The groups are shells around one centre, one inside the other: the same stretched ball of 5 dimensions in 6 sizes.
Some rows, each with its group after it:
-145, 313, 207, 136, -160, 698, -25, 25, -111, -104, -185, -66, 261, 273, 96, -34, -50, -73, -54, 65, 97, -234 : (2)
-128, 307, 308, 134, -131, 681, -28, 22, -104, -100, -130, -141, 241, 255, 79, -73, -82, -41, -70, 83, 49, -233 : (1)
-282, 237, 342, -47, -118, 553, -90, -60, -372, -23, 17, -21, 342, 370, 372, 10, -40, -28, -383, 81, 170, -272 : (3)
-148, 209, 382, 154, -98, 596, -159, -37, -247, 33, -107, -103, 224, 344, 272, -118, -121, -51, -196, 135, -17, -261 : (4)
-189, 284, 234, 147, -176, 684, -68, 34, -224, -73, -187, 30, 323, 337, 133, 67, -37, -81, -111, 19, 88, -305 : (5)
-181, 107, 444, 177, -134, 560, -256, -62, -445, 111, -155, 60, 241, 456, 323, 43, -62, -64, -274, 45, -71, -429 : (0)
-217, 344, 182, 228, -153, 702, -93, 99, -197, -54, -190, 40, 425, 349, 183, 20, -138, -112, -88, 79, 82, -213 : (1)
-282, 512, 174, -103, -107, 695, 181, 84, -14, -279, 94, -223, 457, 160, 125, -85, -103, -1, -192, 128, 348, -15 : (1)
-221, 385, 268, 211, -91, 678, -81, 116, -152, -58, -76, -92, 453, 308, 217, -95, -233, -78, -129, 160, 69, -114 : (3)
-185, 255, 318, 219, -180, 686, -121, 65, -297, -41, -209, 79, 353, 379, 102, 140, -62, -77, -105, -20, 3, -381 : (3)
-166, 251, 271, 339, -151, 682, -205, 81, -270, 43, -260, 80, 361, 407, 199, 23, -158, -127, -69, 71, -60, -302 : (3)
-144, 289, 212, 259, -147, 693, -123, 53, -158, -20, -237, -11, 302, 334, 165, -52, -123, -111, -42, 100, 13, -232 : (1)
-137, 158, 444, 61, -137, 588, -116, -86, -298, -8, -104, -82, 151, 338, 183, -3, 1, -12, -220, 34, -1, -390 : (5)
-213, 122, 462, 0, -99, 502, -185, -132, -421, 74, -13, -59, 204, 402, 412, -54, -39, -16, -397, 100, 39, -348 : (5)
-111, 184, 375, 181, -126, 617, -159, -44, -235, 29, -175, -78, 171, 343, 201, -79, -74, -58, -136, 92, -47, -321 : (3)
-163, 442, 118, 71, -131, 731, 97, 65, 53, -205, -104, -193, 314, 174, 68, -144, -97, -59, -22, 138, 210, -62 : (4)
-229, 162, 400, -146, -101, 496, -83, -172, -350, -5, 54, -127, 173, 335, 412, -93, 21, 9, -431, 114, 167, -284 : (3)
-197, 202, 306, 227, -137, 615, -216, 4, -345, 71, -189, 67, 324, 425, 311, 5, -116, -104, -197, 85, -14, -315 : (5)
-267, 537, 103, 98, -100, 736, 91, 163, 8, -209, -15, -157, 534, 205, 154, -125, -221, -74, -92, 180, 259, 38 : (5)
-292, 479, 173, -157, -96, 653, 164, 31, -42, -250, 122, -236, 419, 171, 213, -128, -87, 2, -258, 156, 372, -5 : (1)
-164, 210, 268, 220, -149, 636, -181, -5, -278, 40, -221, 40, 273, 389, 256, -16, -84, -107, -141, 81, -1, -307 : (5)
-148, 245, 242, 85, -189, 672, -40, -26, -201, -91, -200, -6, 214, 309, 98, 55, 38, -61, -104, -1, 98, -344 : (4)
-148, 85, 459, 24, -136, 534, -174, -150, -385, 54, -100, -45, 108, 385, 294, -9, 34, -17, -305, 40, -3, -430 : (0)
-196, 254, 245, 130, -162, 648, -102, 1, -260, -33, -170, 28, 304, 357, 214, 29, -45, -82, -165, 48, 85, -296 : (0)
-157, 132, 441, 48, -149, 574, -136, -97, -357, 9, -110, -29, 163, 370, 217, 42, 25, -17, -256, 10, 9, -426 : (2)
-184, 232, 393, 278, -145, 659, -190, 74, -338, 25, -184, 63, 372, 412, 163, 95, -134, -78, -136, 21, -71, -371 : (4)
-281, 348, 244, -138, -106, 592, 49, -42, -194, -140, 74, -146, 345, 258, 307, -83, -41, -10, -332, 127, 295, -131 : (5)
-264, 460, 143, 38, -132, 708, 76, 103, -81, -196, -33, -98, 467, 238, 151, -34, -121, -58, -140, 108, 258, -82 : (2)
-297, 548, 55, -11, -103, 716, 139, 123, 14, -242, 32, -171, 522, 186, 199, -136, -171, -62, -150, 186, 354, 67 : (4)
-134, 235, 234, 166, -193, 687, -83, -3, -207, -58, -252, 28, 222, 332, 93, 57, 11, -84, -61, 2, 44, -356 : (4)
-235, 443, 158, -55, -99, 666, 107, 28, -19, -199, 31, -222, 361, 185, 202, -169, -104, -29, -181, 174, 291, -20 : (0)
-216, 258, 359, 214, -129, 637, -166, 58, -323, 14, -128, 28, 392, 395, 235, 42, -146, -73, -191, 66, -2, -302 : (0)
-126, 128, 356, 291, -189, 648, -239, -6, -372, 73, -306, 132, 227, 443, 159, 123, -27, -103, -99, -24, -110, -480 : (4)
-186, 171, 394, 174, -112, 575, -218, -36, -361, 81, -124, -2, 273, 413, 334, -37, -114, -68, -253, 102, -30, -323 : (2)
-151, 300, 226, 275, -162, 715, -111, 82, -174, -40, -249, 21, 335, 339, 110, 14, -114, -109, -21, 57, 5, -271 : (0)
-167, 125, 401, 41, -113, 534, -178, -133, -345, 64, -85, -68, 148, 377, 361, -88, -24, -37, -309, 107, 25, -334 : (0)
-119, 303, 199, 249, -163, 721, -78, 55, -106, -63, -257, -32, 268, 298, 84, -39, -90, -102, 11, 74, 22, -245 : (3)
-214, 400, 133, 103, -163, 723, 33, 83, -96, -162, -138, -41, 391, 263, 105, 4, -74, -81, -74, 66, 193, -165 : (1)
-139, 220, 322, 268, -145, 658, -180, 26, -256, 31, -228, 14, 274, 378, 183, -5, -112, -95, -93, 67, -56, -325 : (2)
-131, 120, 418, -5, -130, 548, -123, -156, -301, 16, -89, -106, 79, 334, 269, -67, 37, -12, -273, 69, 35, -372 : (1)
-246, 222, 322, 89, -117, 577, -159, -29, -355, 31, -71, 9, 341, 398, 371, -20, -96, -67, -303, 105, 81, -270 : (2)
-235, 249, 325, -113, -117, 560, -17, -98, -265, -78, 29, -123, 243, 296, 310, -61, 2, -4, -341, 96, 205, -239 : (2)

New rows. What belongs after each?
-183, 317, 284, -10, -103, 623, 8, -34, -120, -109, -16, -194, 248, 241, 212, -142, -69, -19, -202, 139, 162, -156 : (2)
-251, 333, 299, 177, -83, 625, -133, 72, -247, 0, -47, -58, 446, 356, 330, -94, -225, -78, -228, 170, 68, -140 : (3)
-122, 142, 324, 177, -165, 618, -184, -66, -302, 47, -238, 29, 163, 386, 221, 4, -7, -83, -148, 41, -30, -391 : (5)
-155, 106, 465, 66, -156, 568, -164, -101, -397, 30, -127, 4, 159, 393, 217, 75, 34, -21, -263, -10, -18, -469 : (5)
-131, 110, 340, 265, -175, 618, -258, -42, -379, 103, -291, 116, 203, 449, 242, 65, -33, -110, -144, 19, -92, -447 : (4)
-261, 438, 176, -104, -74, 628, 99, 2, -40, -182, 93, -255, 367, 189, 286, -217, -122, -19, -256, 213, 316, 19 : (3)
-277, 461, 210, 77, -63, 659, 7, 105, -91, -120, 44, -176, 496, 252, 287, -174, -245, -57, -207, 220, 205, 14 : (4)
-277, 328, 336, 100, -103, 621, -89, 65, -297, -46, -7, -32, 462, 356, 283, 7, -164, -47, -269, 101, 109, -208 : (1)
-237, 280, 395, -73, -127, 599, 6, -34, -270, -120, 37, -113, 302, 290, 187, 32, -10, 19, -296, 34, 165, -289 : (4)
-170, 317, 335, 149, -110, 660, -62, 46, -161, -68, -85, -123, 319, 289, 153, -72, -140, -44, -130, 109, 45, -207 : (5)
-240, 493, 179, -1, -139, 739, 156, 117, -12, -273, -6, -164, 442, 179, 19, -13, -91, -21, -92, 70, 270, -94 : (1)
-316, 510, 137, -64, -100, 680, 130, 98, -63, -233, 84, -165, 519, 206, 219, -88, -145, -32, -226, 156, 350, 10 : (1)
-190, 212, 388, -82, -150, 588, -14, -94, -279, -99, -27, -96, 192, 296, 175, 36, 62, 15, -276, 8, 141, -356 : (3)
-187, 297, 224, 221, -185, 712, -89, 80, -231, -65, -233, 76, 368, 355, 100, 106, -64, -99, -64, 3, 51, -320 : (4)
-209, 249, 349, 289, -114, 635, -223, 71, -328, 66, -159, 43, 404, 422, 286, -4, -201, -101, -175, 106, -53, -276 : (4)
-234, 161, 354, 39, -93, 514, -201, -108, -388, 91, -40, -31, 258, 410, 484, -105, -85, -60, -382, 156, 73, -262 : (4)
-289, 358, 267, -34, -123, 626, 12, 26, -238, -128, 25, -67, 424, 300, 250, 10, -76, -26, -285, 80, 230, -183 : (5)
-123, 157, 391, 116, -137, 597, -146, -80, -274, 21, -155, -65, 147, 348, 210, -42, -22, -42, -183, 61, -18, -362 : (2)
-243, 539, 74, 151, -101, 752, 74, 172, 43, -195, -59, -155, 517, 204, 145, -152, -237, -90, -42, 196, 232, 53 : (4)
-289, 374, 249, -71, -122, 629, 45, 16, -207, -155, 45, -98, 413, 274, 242, -9, -63, -18, -286, 88, 263, -159 : (5)
-143, 87, 413, 311, -155, 595, -318, -30, -441, 154, -269, 126, 234, 486, 288, 61, -86, -107, -181, 35, -154, -461 : (4)
-224, 292, 220, 142, -151, 655, -98, 34, -253, -39, -148, 33, 371, 358, 240, 19, -86, -91, -172, 72, 107, -248 : (5)
-144, 8, 485, 207, -154, 532, -331, -117, -522, 181, -222, 118, 151, 505, 346, 74, -12, -74, -283, 12, -142, -531 : (4)
-233, 307, 320, 62, -148, 651, -34, 37, -259, -101, -66, -24, 373, 323, 156, 74, -56, -33, -204, 24, 123, -287 : (0)
-148, 365, 258, 11, -143, 699, 89, 16, -32, -200, -72, -195, 243, 188, 19, -62, -25, -11, -75, 64, 166, -192 : (3)
-164, 333, 294, 123, -115, 672, -28, 39, -119, -96, -89, -142, 302, 265, 134, -87, -118, -43, -111, 110, 79, -187 : (2)
-259, 129, 449, 6, -102, 495, -209, -110, -483, 91, 0, 4, 280, 440, 463, -6, -57, -30, -441, 93, 58, -349 : (4)
-162, 334, 157, 186, -145, 697, -58, 45, -103, -72, -197, -50, 309, 292, 166, -83, -105, -102, -54, 116, 97, -174 : (3)
-153, 341, 217, 303, -159, 741, -93, 125, -138, -65, -246, 10, 378, 322, 64, 18, -146, -110, 15, 59, 4, -242 : (5)
-114, 168, 365, 29, -126, 582, -92, -123, -215, -14, -111, -139, 88, 299, 224, -112, 10, -24, -202, 92, 43, -314 : (4)
-113, 163, 353, 121, -157, 618, -130, -74, -257, 0, -192, -41, 136, 340, 172, -13, 7, -51, -147, 38, -5, -377 : (2)
-219, 490, 155, 71, -110, 731, 100, 119, 20, -215, -31, -190, 430, 186, 94, -119, -161, -49, -72, 149, 226, -24 : (2)
-209, 207, 375, 234, -122, 607, -223, 26, -370, 74, -145, 50, 359, 430, 304, 16, -150, -86, -220, 83, -40, -322 : (5)
-195, 304, 240, -51, -113, 610, 13, -64, -133, -108, -22, -174, 231, 246, 254, -143, -35, -28, -229, 140, 202, -155 : (0)
-133, 204, 422, 188, -129, 632, -147, -4, -264, 5, -149, -60, 232, 349, 153, -10, -86, -42, -142, 55, -56, -349 : (3)
-172, 305, 216, 27, -168, 673, 20, -14, -141, -138, -129, -73, 249, 263, 109, 0, 12, -46, -121, 37, 165, -257 : (5)
-229, 198, 345, 131, -119, 574, -194, -30, -373, 60, -101, 25, 323, 416, 368, -16, -103, -75, -289, 101, 35, -298 : (2)
-241, 397, 168, -133, -128, 648, 125, -23, -71, -213, 30, -186, 310, 195, 190, -98, -12, -11, -223, 114, 323, -101 : (3)
-180, 213, 319, 302, -139, 641, -236, 44, -331, 76, -223, 77, 344, 431, 264, 19, -150, -114, -142, 78, -65, -325 : (1)
-274, 491, 202, 26, -63, 671, 67, 103, -39, -171, 75, -226, 485, 209, 242, -186, -226, -36, -196, 218, 248, 41 : (4)
-149, 69, 410, 98, -140, 535, -233, -141, -411, 108, -160, 16, 125, 425, 352, -19, 6, -57, -290, 61, -31, -423 : (5)
-261, 403, 274, -73, -106, 644, 82, 29, -135, -187, 68, -175, 391, 227, 184, -58, -84, 1, -247, 106, 252, -124 : (2)
-231, 180, 352, 2, -118, 541, -142, -95, -369, 28, -41, -26, 257, 383, 386, -35, -33, -41, -351, 97, 103, -300 : (2)
-202, 177, 429, -15, -90, 526, -131, -112, -328, 25, 7, -123, 206, 348, 367, -104, -57, -9, -354, 127, 71, -280 : (5)
-125, 78, 499, 155, -133, 556, -237, -97, -401, 98, -157, -11, 139, 417, 260, 8, -30, -37, -242, 37, -106, -456 : (3)
-131, 181, 435, 150, -132, 614, -143, -36, -280, 6, -139, -63, 197, 349, 164, -8, -56, -33, -167, 47, -45, -370 : (1)
-121, 170, 373, 299, -165, 657, -216, 19, -317, 55, -269, 67, 249, 410, 146, 67, -78, -92, -84, 14, -112, -419 : (5)
-101, 123, 419, 148, -184, 628, -148, -67, -320, 4, -226, 17, 126, 371, 94, 96, 48, -40, -130, -41, -58, -491 : (3)
-277, 568, 126, 20, -89, 732, 150, 154, 42, -257, 56, -222, 530, 163, 133, -142, -208, -39, -119, 184, 307, 68 : (1)
-180, 438, 228, 190, -116, 738, 19, 140, -31, -154, -101, -143, 414, 233, 55, -78, -188, -62, -22, 121, 98, -109 : (3)
-204, 143, 435, -39, -113, 522, -132, -133, -374, 23, -14, -77, 184, 366, 349, -39, -1, -7, -367, 78, 77, -347 : (2)
-187, 377, 160, 95, -158, 713, 29, 57, -83, -155, -139, -75, 336, 250, 94, -24, -61, -69, -69, 71, 170, -179 : (2)
-199, 310, 213, 232, -143, 682, -123, 73, -212, -24, -191, 24, 385, 356, 212, -13, -140, -111, -103, 96, 53, -221 : (0)
-237, 277, 380, 89, -130, 625, -86, 32, -309, -52, -48, -22, 379, 354, 206, 60, -92, -32, -241, 41, 74, -299 : (5)
